There are 8 hidden switches. A switch that is on adds its own fixed numbers to the row, and there is some noise. The rows also spread widely along 13 directions, which tell nothing about the answers.
Some rows, each with its switches (1 for on, 0 for off) after it:
[-24  -5  18   5  -7   0 -10 -13   5  11   1  -2  -3  26 -18  -6  11  12
  -4  19  -9] => 1 1 0 1 0 0 1 1
[ 25   2  31   2 -18   6 -24 -25  11  25  21  58   9  -2   0  10  11 -11
  -7 -11   5] => 1 0 1 1 0 0 1 0
[ -3  20  -1  -2  -8  13   5  -2 -19 -10  42 -22  11  17   6 -12  -1  19
 -26  -2 -21] => 0 0 0 1 0 0 1 1
[ 21   6 -13 -27 -11  34 -11 -25 -24  31  26  29  36  -7  26 -24  -4 -32
  -2 -32  14] => 1 0 0 0 1 1 0 0
[ 11 -21   0 -40  -7 -16  10  20  11  19   8 -18   3  -5 -19  -6  -1 -26
  22  12 -31] => 0 1 0 0 1 1 0 1
[-12   0   8   1  -1 -22 -41 -27  23  45   6   2  18   8  -6   6   2 -29
   9   2   0] => 0 0 0 0 1 0 0 1
[  4 -28 -20  14 -23 -39   6  -3   9  40  -2  -4  16  -8 -18 -22 -18 -35
   3   1 -10] => 1 1 0 0 0 1 0 1
[ 24  -3  16  19 -30 -35 -14 -16  11  36  25  24  26 -14  17  24 -34 -19
 -16 -18   9] => 1 1 1 0 1 0 1 0
[-25   1  10   5   4  -1  -2  -8  -7  16 -15  15 -15  14 -13  -7  42 -35
  21  15  -7] => 0 0 1 0 1 0 1 0
[ -2  12 -12 -11   5  25  29  28 -47 -13   5  -5 -10   3   4   3   9 -22
  -8   1  -9] => 1 0 1 1 0 0 1 0
[ 11 -16 -21  10 -22  20 -13 -42   2  46  13  12  16  14 -11 -33   5   9
  -3  -5   0] => 1 1 0 1 0 0 1 0
[  1   9 -10  -6   8  31   7   0 -14  20  -7 -18  15   0  -1  29  27   2
  -6   0   4] => 1 0 0 1 0 0 0 1
[ 24 -30 -12   4 -17  15   7  -6   0  16  -6   7 -18  14 -10 -36   6  24
  -7  18  -3] => 1 0 0 1 0 0 1 1
[-13  11   9 -43   4   5 -23   5  -3  14  20 -26  -1  24   8  -3  12  20
  -1  17 -14] => 1 0 0 0 0 0 1 1
[-11 -42 -10   5 -18 -38   9  11   5  18 -38  -2   1  14  -9  16  -5 -37
  15  14   6] => 1 1 1 0 0 0 0 1
[-21  -7  16  14  -9 -17 -26 -25  13  30  -4   6  -2  27  -4 -38   8   1
   3  16   1] => 1 1 1 0 1 0 0 1
[-39 -11 -14 -10  -3  19  11   4 -18  -7  -4 -10   0  32  -3  -3   7  12
  -3  16   1] => 0 0 1 1 0 1 1 0
[-35 -15 -34   0 -10 -21  27  10   1  19  10 -50  28   2   9 -16 -17   9
  -4   1 -12] => 0 0 1 1 1 1 1 1
[-15 -21 -11  -3   1  15  29   5   1  22 -25   0  -2  -5 -19   0  33 -19
  26  13 -10] => 1 0 1 1 1 1 1 0
[ -3   2  14  26 -30 -13 -16 -51  30  34  10 -17  46  22  13  34  51   1
  16  -4 -13] => 1 1 1 0 1 1 1 0
[-32   7  22 -19  11 -22   5  10  20  32  11  -9   3 -15 -19  10  13 -10
  13  12 -22] => 0 1 1 1 1 0 1 0
[  0  11   5 -12  -4  -8  -4 -15   2  18  18  -6  18  -3  20 -31  26 -11
   0  -6 -11] => 1 0 0 1 0 0 0 0
[-22  21  -1 -12 -10 -21   5   3 -19  34  12 -14  27  -3  12  41  42  -7
 -22 -12   6] => 0 1 0 1 0 0 0 1
[ 14 -10   6  33 -24  14  10 -37  12  20  27   6  12   8 -24  -1   9  39
 -18   9 -20] => 1 1 0 0 1 0 0 0
[  5   0   0 -30 -14  14 -11 -24   5  28  17   5  36  14  11  15  30  -3
   9 -13   0] => 0 1 1 0 0 0 0 0
[ -2  32  27   5  16  11 -39 -12   7   7  -4 -23   8  22   7  45  22 -12
   3  16  -4] => 1 0 0 1 0 1 0 0
[ -5   6  11  12 -11  14 -14 -35  14  13  25  10  45   8  -5  38   1  -1
 -12 -15   0] => 0 0 0 1 0 0 0 1
[ 18  16  -8  12   5  11 -15  -9  -2  44   7   8  23 -23 -14  35  -5 -49
   3 -14   1] => 1 0 0 1 0 1 1 0

New rows. What belongs after each?
[ 13 -24 -21 -25 -29   3  32  15 -33  -1  13  -6   9   3  34 -17 -14  15
 -21  -8   8] => 1 0 0 0 1 0 1 1
[-23  18  19  33   2  -9 -22 -25   8  15  13   3   8  10   6 -25 -13 -14
  -4   3  -4] => 1 0 1 1 1 0 1 0
[-19 -22  -9  12  -8 -10  36   9   7   4 -13  -8  22  -9 -15  26   8 -18
   5   1 -10] => 1 0 1 1 0 0 0 1
[-14   9   9  -3  -5  11   0 -24  -4  18  10  -7   4  19   3 -39  44  24
  -4  11 -10] => 1 1 0 0 0 0 0 0
[ 17  15 -14  -7 -21   0 -22 -29 -18  28  23 -30  35  21  47 -21   4 -13
  -1 -18   2] => 1 1 0 0 1 1 1 0
[-30  18   8 -31   5 -14 -16   4   7  24  28 -36  23   5  16  31  -8  22
 -11   4  -5] => 0 0 0 0 1 0 1 1
[ 15   1   5   2  -8  -8 -30 -35  25  45   3  -8  31  -1  21 -12  -1 -14
  11 -10   7] => 1 1 0 1 0 0 1 0
[ -3   6   5  33 -13  28  -9 -37   6   7  28   6  28  15 -16  21 -11  16
 -17  -1 -11] => 1 0 0 1 0 1 1 0
[-24   9   1 -23  12  -2   1   2  18  45  19 -20  23 -18 -27  14   1   0
   4   0 -17] => 0 1 0 1 0 0 1 1
[ -8 -27  -3   9  -9   5  35 -10  13  18 -13 -19  11  -8   0  -8   3  29
   6  11  -1] => 1 1 0 0 1 0 1 0
[ -9  23  20  14 -11  15  -4 -19 -18  11   7   3  18  15  13  52  26  14
 -25  -5  14] => 1 1 0 1 0 0 1 0
[  4 -26   0  15 -22 -20  27   1   0  -1  -6  -9  11   1  -3  33 -12 -19
   3   4  -7] => 0 1 0 0 1 0 1 0
[ -9  11  38 -32   7  -7 -32  -9  23   4  16 -15   3  19  17 -31   9  -6
  21  14 -16] => 0 0 0 0 1 1 1 1
[ 20 -14  -5   5 -26  36  34  -6 -30 -21  -3 -16  22  18  32  22  -3  15
 -16 -11  12] => 1 1 0 1 1 0 1 1
[-11 -27  11   2 -24 -15  -1 -28  26  42  10  26   8   2 -23   1  12  22
  -1   9  -4] => 0 1 0 0 1 0 1 0
[ -5 -13 -13  34 -23 -32  -3 -20   3  43 -19 -17  20   9   9  33  18  -3
 -12   1  19] => 0 1 0 0 1 0 0 1
[ -1 -16  -7 -24  -7 -17  22   7  12   5  10 -14  38 -20  38 -18 -39  -8
   9 -17   3] => 1 0 1 0 0 0 1 0
[ -1   3  23  -7   1   7 -37 -19  11  19 -20   3   3  27  20  33  31  -3
   9  15  14] => 1 0 1 1 1 0 0 0
[  6  31  30 -18  15   6 -18  -9   8  20  15 -24  15  -7  31  -9   3   6
  -2  -1  -2] => 1 1 0 1 1 0 0 0
[ -8 -33  20  14 -21   9  13 -25  39  -2   1   9  29  12  -6  45  -5  39
   6  10   0] => 0 0 1 0 1 1 1 0
[  4  -1  12  -1  12  13   8  -5  25  33  13   9   6 -31 -26  -2  -5  12
   1   6 -13] => 1 0 0 1 0 0 1 0
[-11  23  12   1   9   1 -34 -19   5  50   2 -14  21   2   7   9  -6 -14
   2  -2  14] => 1 1 0 0 1 1 1 1
[ -7 -27  11   0 -31 -19 -10 -31  26  22   8  14  32  13  -3  13  14  -3
   6   0  -7] => 1 0 0 0 1 1 0 1
[ 24  17  10  32   3   6   1  -5 -10  16  -4 -15   8 -11   2  42 -13 -34
  -1  -2   0] => 1 1 0 0 1 0 1 0
[-22   6  24   9  15  30 -17 -30  26  28 -23 -15  26  13  -6  45  20  22
  10  11  19] => 0 1 0 0 1 1 0 1
[ -5  20  18   8  12   9   0   5  18   5  -3 -46  12   8  10  50  27  28
   2  19 -11] => 1 0 1 1 0 1 1 0
[ 24  26  16 -12  -5  10 -50 -30   2  36  33  13  22   7  18  16   0 -14
 -12 -11   1] => 1 0 0 1 1 0 0 0
[  4   7  41 -27  11   1 -12  -1  24  -8  20  -8  22  -3  12  14 -45   5
   1   3  -6] => 1 1 0 0 0 0 0 0
[ 13  -6  -2 -12   9   8 -11   5   8  17 -11 -21 -16  13 -14  -5  24   4
  11  26 -13] => 0 0 0 0 0 0 0 1
[  5 -11 -17  -5 -20  -5 -26 -20  11  39  26 -14  35   7   4   7 -37  -4
  -7  -8  -4] => 1 0 0 1 1 1 1 1
[-10  28  42 -30  21  10  -2  -8  24  10  16 -10  14 -16  20 -16  32  16
  14   4 -12] => 1 0 0 0 0 0 1 0
[-16  11  50  -7  -3  -6   6   0  -1 -22  -5   5  -3  18  10   5  41  -4
  -3  11  -4] => 0 1 0 1 0 0 0 1
[-16  23  -1  10 -10  18  -7 -32 -10  31  12 -12  41  15  14  14  36 -11
   3 -19   5] => 0 1 1 0 1 1 1 1
[ 35  -4 -11  15 -10   0 -27 -19  15  50 -14 -13   9   8   3  30  30 -23
  22   8  -2] => 1 0 1 0 1 1 1 0
[  7 -10   8 -18 -12  -2   9   4  11   7  34   3  20 -11 -13   3 -19  -5
  -8  -3 -24] => 0 0 0 1 1 1 0 1
[ 16 -21   3 -24 -18 -11  -7  21 -22 -19 -10 -14  -8  37  32   3 -32 -17
  -3  10   9] => 0 1 1 0 1 0 0 1
[ 13  -1   9  19  -3 -13 -19 -11  15  30  -3  -6  -4   4   5 -20 -22  11
  -7  12  12] => 0 1 0 0 0 1 1 0
[-18   2 -25   6  -3  12  10   9 -17  25  10 -18  14   6  -8  21 -14  19
 -21   3   4] => 1 0 1 0 0 1 1 1
[-25  28  18  28  11  -7  -8 -24  25  32   6 -15  23 -11  -6  16  35   3
   0   4  -5] => 0 0 0 1 0 1 1 0
[-21  17   5  34  -1  39 -21 -44 -26   6   9  32  24  19   7 -21 -22 -26
 -18 -15  23] => 1 0 0 1 1 1 0 0
[ -5   5   1 -14  -8  14 -13 -22  -2  41  17  -1  26   8 -18  32  24 -11
   2  -3 -11] => 1 1 0 0 1 0 0 1
[  1   1  27 -37  -3 -14  -9   0  24  24   4 -23   0   5  22 -26  32  37
   5  16  -7] => 1 1 0 1 0 0 1 1
[-12   7  11   4  -6  -1   8 -17   1   2  -9 -24  29  13  51 -15  10  12
   3  -8  18] => 1 1 1 0 0 0 1 0
[  5  32  11   0   1 -10 -27 -14  13  45  37 -29  37  -9  -1  22 -11 -13
 -10  -9 -18] => 1 1 0 1 1 1 0 1
[ -9 -39 -18 -15 -20   5  42  -5   5   4  -8  -8  19   9 -10 -11  32   2
  21   5 -17] => 0 1 1 0 0 0 0 0
[-16 -30 -31 -12 -25  11 -12 -16 -15  48   3  28  30  11 -18  41 -16 -11
 -17 -10  22] => 1 0 0 1 1 1 0 1
[-27  24  35  25  16  16   5 -15  12  -7  10   4  13   2 -11   1  10   5
  -1   9 -11] => 1 0 1 0 0 1 0 0
[  0   9  32 -25   0  -1  -4  18 -19 -23  -1 -13  -9  23  30  -7 -11  -5
  -5  10   3] => 1 1 0 0 0 0 1 1
[  9  -6  18   3  -9  -5 -21   0   4   0  -2   0 -12  31  -9  46   9 -10
   4  27 -16] => 1 0 1 0 1 0 0 0
[  1 -30   5 -29 -21 -35   8  11   6  -9  -6 -17   3  19   7  10  20 -35
  22  14 -23] => 0 0 0 0 1 0 0 1
[-11 -24  -4 -14 -25   3  22 -14   0  11  20  13  25   5  -1 -27  -2  24
 -17  -8  -1] => 0 1 0 1 0 0 0 1
[-36 -23 -14 -11 -22  -3  -7 -21 -20  17 -29 -12  21  43  19  22  26 -22
  13   1  24] => 0 1 0 0 1 0 1 1
[ -9   6 -28 -23 -20 -16   0   7 -26  22  35 -16  23  13  25   3  -1   9
 -30  -8  -5] => 1 0 1 1 0 0 0 0
[-29  21 -15 -28  15  -8   8  19 -22  34  -2 -42  10  -7  27 -25   5   9
 -14   4  12] => 1 1 0 1 0 1 0 0
